The same things were measured in two ways. Each way mixes the same 10 hidden numbers, adds some noise and spreads widely along 6 directions of its own, which tell nothing about the thing.
Some things both ways: the first way, then the second way.
[ 29 -19 -12  13   5   8 -25 -31 -23  22 -19  10   2 -20  35  -4   8  -1
  31 -27  -6  48 -16  32 -59]
[ 48  45 -34 -17  47   4 -30   3  47  43 -53   9  18 -17 -16 -12  13  31
 -26]

[ 33   4 -18  21 -34  30  13  18   5   0 -24 -17 -35  24   4 -42  -2  12
  -6   4  16 -18  26 -28 -50]
[-46  -4  11   2  10  -2   5 -17  -6 -12  -6 -12 -30 -32  31 -17 -21  39
   3]

[ -3 -56   6 -48  29 -25  33 -15  -5  28   2  -6  59 -28  30  40 -12  16
  41   1 -14  20 -42 -15   0]
[-10  17  10  15  13  -8   3  17   2  -3  12 -44  29  -4 -21  -1 -16  -2
  -9]

[ 27   9  17  16 -17  29  -7  -5   6 -20  12   6 -19  19 -10 -16 -12 -10
 -13  -2  12 -30  20   7  -8]
[-43  28   5  36  45  14 -12   5  41  -8  31 -10 -26  -3  -1  44   4  13
  18]

[ 22  55   3   1 -12  25  -4  11  -5 -33   7  43 -69  -3   9 -15 -44  -8
 -28  18  -7  -4  25  22  33]
[-31   1  13  -8  42  -3  39 -18  12  49  -9  -3 -18  14   5  -2  21  17
  18]

[ 22  16 -33  38   4 -16 -23 -27  13  10 -16  -4  15   0  31 -14  33  13
 -22 -52 -23  20  -4  55 -12]
[  7  21   6 -28  33  -6  -3  17  24  35   4 -20 -13  29  -1  22  18  -7
 -36]

[-13 -24 -18 -20  35   0  23  15   3  -9  26   6   5  -8   6  37  10   6
   8  42  -9 -24  12 -48  21]
[ 31  11  -6  19  14   1  -6  28   1  14  38  -3  29  24 -43  16  15 -16
   6]

[ 21 -40 -22 -12  11   7  18   6  -6  26 -31 -25   2 -16  33  35   7  12
  28 -31 -28 -48   3 -26  22]
[ 10 -36  -5   9 -16 -21  41  -2  16  -7 -36 -46  -3 -56  78 -34 -68 -39
 -32]

[ 19  24   0 -21  -7  11 -11 -25  -2 -17   6  20 -20  15  18 -12  -4  14
  -6  33 -15  26  17  12 -30]
[ 20  11  30  -5   9  11  19  20  -1  50  -5 -21   2   1 -33   4   0   3
 -24]

[ -1  37  18   4 -31   2  16  24   0 -35  31   7 -22 -19 -21 -30   8 -16
  -5  15   9 -38   8 -19  54]
[-21  25   3 -44  35 -21   6 -21  17   6 -11 -30 -10   3 -10   9  -5 -21
  -8]

[  2 -15 -42 -41  -3  13  35   0 -16   6 -48   4  36 -26  31  14   4  11
  48  -7 -26  -7   6 -38   8]
[-13 -36  48 -72  15 -16  32  -1  19  35 -24 -68  17   5  11  -2 -29 -12
 -23]

[ 13  37 -28  12 -26   2  -1  11  25   2 -31 -20 -33 -19  15  10 -22  11
 -13 -39 -23 -18 -12  39  67]
[ 58 -35  30 -22  25  -7  -7  65  51  76  34 -37  14  21  13   6 -18 -43
 -54]

[-26  19  16  46  15 -27 -27  29 -37 -15  24  -6  -8 -18  -7 -16  42 -29
 -24 -34   5 -15  14  21  41]
[ 65  -3  -4  61 -13   9  18  49   0  -2 -13 -17  39 -10   4   3 -28 -36
 -53]

[  1 -49   9 -18  16   1  20   8   6  45  26  16   9  24 -20  -9   7   8
  -4  41  32  34 -26 -62 -74]
[-18   5  -1 -39  50 -24  -6  -1  19   8  12  -4 -15  -6  -9   3  23  44
 -20]

[  9  25  -1  63  -1   3 -29   7  -4  -7  -1  17 -35  28 -11 -51  -4 -15
 -46 -16  27  31  18  31 -57]
[ 16 -36  43 -66  15   3  10  12  12  -2 -10 -64  20 -15   5  20 -28 -16
 -38]

[  2 -33 -13  -5  50 -11 -20 -36   8  16  -4  10  20  16  20  41  -2  14
  -6  -1 -25  17   1  21 -39]
[ 17  48 -52  28  39   6  -6  20  20  14  -1  38 -27  -4  34  35  20  28
  -1]

[ 32 -27 -21   9   2  -5   6 -16  -1  36 -21  -1   7 -20  37   8  16   3
  15 -51 -17   4 -21   2   8]
[ -7  39 -43  53  35  -2  -4  -9  25  -7 -42  20 -27 -28  43 -18   5  31
 -20]

[ 20  39   4  -5 -32  -1   3  -6   6 -29   6   6 -28 -14   8 -18   6  -2
   1  -2 -23 -30  10   3  40]
[-20  43   4  28  22  13  -5  -7   4  11  21   5 -11  11 -48  27  22  12
  19]

[ 16   9 -19   3 -34  -6  33  20  25   4  12  21 -34 -16 -15 -26  20 -12
 -23 -15   3  -9 -33 -57  35]
[ 17  35  -6  -6  37  13 -29   2   8 -32  -8   0  13  -4 -53  35  18  14
  -6]

[-27  11  20 -21  25 -15 -19 -25 -24 -59   0  13 -29  -2   3  27 -21 -11
  30  61 -29  -8  48 -15 -13]
[ 52  77 -70  33  29  17 -26  27   7  23 -10  65  -4 -18 -12  39  18  51
  17]

[  7 -13  -3  -2  -8   3  44  20   7   4  11   6   6  -2  -3 -20   0  -2
   6  14  19 -19   3 -56  13]
[-21   3  20  12  10   1  -1   0  -8 -17 -16 -38 -10 -11   6 -27  -7   7
 -29]

[ 19  -8 -23  36  12 -15 -13 -10  14  25  10  -5   5  12  19 -13  43   9
 -36 -37  -3  22 -14  20 -18]
[ 25  10  -2  19 -10  15   5   5 -21 -30 -28 -22  10 -13 -10  -2   1 -10
 -21]

[ -1  44  -5   6 -10  19   7  16  14 -10  33  30 -35  19  -9 -22 -12   1
 -47  41  29  35  12   3  37]
[  1  48 -30  34  35  -4  -5  18  30  -9   9  21  -3   2  -1  55  -2   7
 -18]

[  2  17  10  -8  18 -10 -20 -43  -5 -20  11  33  13  -9  18   3 -22   2
  10  19 -16  47   0  52 -26]
[ 21 104 -60  64  43  17 -25  21   6  19 -39  50 -25 -17  22  23   0  30
 -21]

[  9 -21  20 -48 -24  -9  -2  -4  -5  35   2   3   3 -38 -14  23   9  -3
  32 -27 -24  -7 -67 -11  16]
[-14  23 -14 -34  47 -11   7 -33  31  -3  -1   2  10 -18 -42  34   8  12
  40]

[-29   1   1 -23  17  -2  -6 -41   1  -8 -35  13  34  11  -5  20 -28   2
  41  37 -11  11  32   4 -14]
[-52 -13  29  19 -11  30   6 -30 -33 -54   4 -26 -32 -27  17  10 -16  10
  28]

Other things, the second way, with their names:
(257): [-27  34 -52  43  23   6  -6 -30 -20 -42 -46  48 -59 -30  72 -11   4  39
   7]
(294): [ 14  10   0  -3  -8  -1  19  -9   8 -18 -40 -47  32 -35   7   6 -51 -43
 -23]
(76): [ -8  -6  13  34  38  16  -3  28  28   4  27  -9 -26  19  10  21  23   8
  -5]
(343): [  0 -11   8 -64  16   0   5 -27   0 -30  -5 -39  21  15 -54  20  32  -1
  37]
(64): [-27 -59  54 -30   2  -6   3   4 -25  -3  43 -52  -5  23 -10 -30  11  -3
  10]
(556): [ 15   3  -1 -21   8   4  11  16   6  38   1   8 -21  -3  14  19   8  35
 -15]
(5): [-26 -41  44  25  -5   6  12 -11 -31 -20  13 -21   3 -19 -11 -39 -15   4
   2]
(170): [ -6 -17  36  15  -5  14   7   6   5 -69  -2 -59  19 -40 -12  34 -49 -31
 -31]
(364): [-35  12  -2  10  36 -15  27 -14  17  20  24  24 -45  -9   3  21  17  25
   2]
(25): [-17  -1   0  13  17   2   9  16  15  -6  45   6 -26  -1  13  48  -3   6
  12]
(563): [ 12   1   3 -29  49  11 -13   4   9   5 -14 -15  -4 -11 -11  -7  22  32
   6]
(230): [-101  -15   32  -35   43  -18   -7  -25   12  -50   73  -64  -14   14
   -1   34   -8  -13   60]
(601): [-17  13  28 -37  27  21 -13  -1 -19  12 -23 -51  15  37 -22  -5  15   8
  28]
(435): [ -6  10  -1   9  19  -7   4  34   4  25   3 -25   5  -6  43  -1 -31  11
  -9]
(162): [   2    1   13 -112   15   -8   14  -19   29   55  -28  -38  -10   17
    0   25   14   10  -13]
(448): [-46  10  24 -39  52 -11  -6   5  13   0  36 -41 -44  12  13  26   5  -8
  -3]
(578): [ 47  10 -25   3  18 -10 -24  26  27  19 -16  14 -17 -49  43 -15 -30  10
 -56]
(84): [ -2  19  24   4  11  19  -3   7  -5 -17  -7 -27  19  -6 -54  23   0  13
  -7]
(317): [-20  -1  21  52  17 -18  -2  42  23  21  29 -34 -50 -30  76 -33 -46 -17
 -79]
(345): [ -6  18 -13  -7  15  -6 -16   5   8 -16 -13 -41  -7 -22  27  -9 -17   5
 -16]
(466): [-71 -57  48 -32  18  -6  21 -49 -10 -36   9 -58  -7 -20  -2 -35 -15  -4
  54]
(571): [-11  -4   5  12  21   4   5  15  17 -20  11 -18 -34  -1  32  26   4   1
 -31]
(187): [ 53 -10   1  -8   6  10   4  17   0  41 -33  -7  24   3 -11 -26   8   3
 -18]
(220): [ 10  19   5 -31  15  16   1   4  13 -36  -8 -29  20  -9 -22  79 -23 -17
  -5]
(592): [ 22 -32  40 -46  19 -17  -2  28  41   7  39 -70  28 -22  -8  23 -54 -62
 -35]
(445): [ 15  -3   3 -53   6  13 -18   1  23 -10  -3 -30  -1 -32  20  42 -41 -15
   2]
(250): [ 10  -7  22 -41  44  -3  -9  26  39  60  15 -32 -13  -2  26   5 -16  -9
 -13]
(199): [-29   7  15  63  14  11  41  30 -14  33   5   2 -54   2  67   4 -11  16
 -29]
(155): [ -1   7  11   1  35  -3   0  -1  12  17  20 -25  15  13 -40  -4  16 -20
  18]
(420): [ -4  47 -29  17  15  40 -37 -19 -35 -43 -40  20 -41 -12   9   2  32  41
  21]
(602): [-17  -7  12  12   2  -7  23   4 -10  15   7 -14 -49 -14  36 -21   0  10
 -27]
(292): [ -7 -43  34 -18  22  10  17  20  20  -2  15 -36  -5  -3  22  22  -7  11
  -5]
(429): [ 20  -2 -14  26  31   6  -7  26  20 -22  11  -3   1  -2   0  21  12   7
  -5]
(149): [-25   6 -16 -34  51 -28 -19 -21  41 -50  31 -21  -3 -24  -7  34  -8 -16
  18]
(178): [ -3  34 -26 -29   2  12  -7  -8 -12  10 -44  -3 -25 -15  38   5  -4  42
   5]
(357): [  8  36 -20  -3  25   8 -30  19  13  19 -17   3 -31 -15  49   9 -14  17
 -34]
(183): [ 53  54 -54 -63  28  -2 -18  26  29   4 -60  12  -6 -24  44  66 -23  32
 -44]
(275): [-58   5  13 -32  52  -4  12 -16  34 -12   2 -32 -47  -3  41  38  -5   8
  -1]
(351): [ 42  37 -25  33  19  19 -23  29  21  25  -6  12   0  -2  20  20 -12 -19
  -9]
(575): [ 15  25  -2  73   7   7  -1  32  -6  -3  13  -2 -35 -17  25   1 -16 -33
 -49]
(4): [ 12  28 -26   0  23  18 -10  13  -9   5   1  20  12   7   0  39   4  28
  45]
(521): [ -6  14   5  17  53  26 -26   6  18 -11  10 -10  23   7 -35  26  16  15
  41]
(465): [ -8 -41  50 -61   7  -7  19 -17   4  10 -12 -73  26   7 -45 -26   2 -14
   8]
(156): [-50 -19  29  -1  14   2  15 -29  -6 -37  -8 -45 -39 -14  21 -14 -11 -18
   8]
(386): [ 20 -31  48  22  -5  -1  11  33  -1  14   7 -44  -2  -9  25 -21 -43 -58
 -73]
(165): [  6  13  12  -5  38   1   0  10   8  -6 -19 -15 -17 -13   6  12 -13 -14
 -31]
(590): [-14  33   7 -19  15  13   2 -11 -19 -13 -41 -28 -12 -17  10  12 -25  -4
  -3]
(572): [ -6   3  40  42   2  29  -2   3 -22  19   5 -32  18  16 -37 -29   0 -18
   4]
(100): [  5  37   6 -44  48   0 -24  15  27  17 -12 -34  12  13 -17  30 -10 -11
 -10]
(138): [-10  30  10  -3  42 -18   9  32   8  59  -8 -10 -29  15  43  -2 -21  -1
 -47]
(586): [-12  30 -34  55  36  20 -18  -3  -3 -33  -3  44 -18  -1   7  18  27  43
  29]
(203): [ 30  -3   1 -20  59  -3 -12  47  51  59   7 -19  -9   7  51  11 -15 -13
 -27]
(145): [  5  15   0 -39  19 -14  15  31  27  44  -3 -24   4  -4  42  38 -41   5
 -30]

Some of these things the first way, each followed by its name:
[  9  37 -31  48 -20 -18 -29  -8  -3   2 -33 -13  -1 -22  18 -30  40  -4
  -5 -67 -24   3   0  52  14]
(386)
[ 17  18  12  36  -2  -7 -10 -19  20 -18   4 -24 -31  21  25  -9 -36   8
 -29   5  17  32  13  52   5]
(345)
[  4  19 -30  10 -21  -4  -7   2  27  23 -20  -8 -21  -8   2   7   1   6
 -24 -38  -5  25 -33  25  42]
(586)
[  8 -22 -10 -26  -2  19  39  41   2  29  -7  -3  37   4  -7 -10 -12  21
   4  -1  10 -27 -13 -25 -31]
(145)
[-41  24   5  12  -5 -22  -8   4  -9 -10 -20   1   7 -19 -26  -6   5 -21
  20  -5  -4 -13  10  -1  41]
(257)
[ 29   1  -7  21 -27   5   7  25  10   2  -7   6 -35 -35  -6  -4 -17 -20
 -12 -68  -7 -31 -45   5  27]
(521)
[  1  27 -46 -18   2   2  20 -28  36  -6 -35  23 -17  29  26   5 -40  24
 -26  35  -7  64  16   0   4]
(183)
[  3  43   7   6 -54  25   7  28  31  -7 -11 -16 -36  14 -37 -24 -39   4
 -17   8  22 -31   0   9  29]
(445)
[-23 -12 -11  -7  24   1 -26 -26 -14 -26 -22 -13  13  22  -1  27  28   2
  19  23 -27 -28  53 -20 -27]
(25)
[-13 -19  -2 -26  10  17  10 -21   8  -7   7   7  28  16 -14  24  11   1
  24  43   3 -14  24 -43   2]
(156)
[ 21   7   5  44 -37  -4 -47   0   9  45 -12 -40 -23  15 -12 -38  25  12
 -18 -43  15  32 -35  56 -61]
(578)
[ -3 -17   7  -3  -9  29  -1  15 -28 -16  22 -14   5  11 -12 -13  43  -6
  18  31  24 -14  25 -46 -34]
(465)
[ 58 -23 -48 -12   9   5   5 -42  51  44 -22 -12 -11  42  51  19   6  55
 -32  -7 -33  22 -10   6 -42]
(602)
[-22 -30  10 -22   8 -10  32  28  14  13  21   1  -4  -5 -30  31   0 -13
  -7   6  10 -34 -24 -68  58]
(429)
[  0  -5 -24 -39   8   0   4 -24  30  30 -20   1  42 -28  17  53 -28  26
  26 -11 -30  13 -39  45  36]
(351)
[-40   7  26  26  28 -13 -35 -25 -24 -18 -10   3  48   7 -19 -15 -19 -12
  34  27  17  25  35  51 -63]
(357)
[  4  57   4  44 -50   4 -42  17  -1  12  -7 -20 -52   5 -14 -51   6  -1
 -32 -19  27  51 -16  64  -7]
(5)
[ 30  18 -35  17  28  11 -10 -25   5 -26 -25  24 -19  30  42  -3 -10  15
 -30  -5 -36 -11  55  21 -34]
(199)
[ 40  18 -50  14 -21   6  12  -8  15   7 -53  -7   3  -1  39 -23  17  23
  -1 -47 -37 -31  19   8  -3]
(162)
[ 26  -4  -7   5  19  19 -15 -15   8 -11  32  15 -27   5  20  21  -7   8
 -15  20  -4  19   0  21 -19]
(155)
[  9  24 -32 -37 -15 -14  20 -37  31 -13 -25  34 -24 -25  22  25 -22   2
   7   1 -43  24 -19 -15  59]
(165)
[-17   3 -29  -5   1  -4  20   4  21 -15 -22 -27 -14   7   9  20 -12  15
   4  29  -4  -5  21 -29  29]
(64)
[ 38  -9 -21  10  11  11  20   1  43  11  36  19 -19  26   4  -2  13  19
 -48  12  -3 -25  -1 -26  -6]
(575)
[ -4  -2 -30  17   7  -1 -15 -19  -5 -31  -6 -17 -18   9  17  16  49  -5
  -3   2 -17  -3  33 -26  10]
(343)
[ -6  16 -16 -45   8   8  22 -11  12  -7   1  26  31  -5  14   9 -34  23
  12  46  -7  38  -4  13  -6]
(138)
[  4  34   0   1 -29  -2 -12   4  13   7 -21 -19 -27  21  -3 -21  -7  16
 -24  -2  -5   4   4  26   1]
(556)
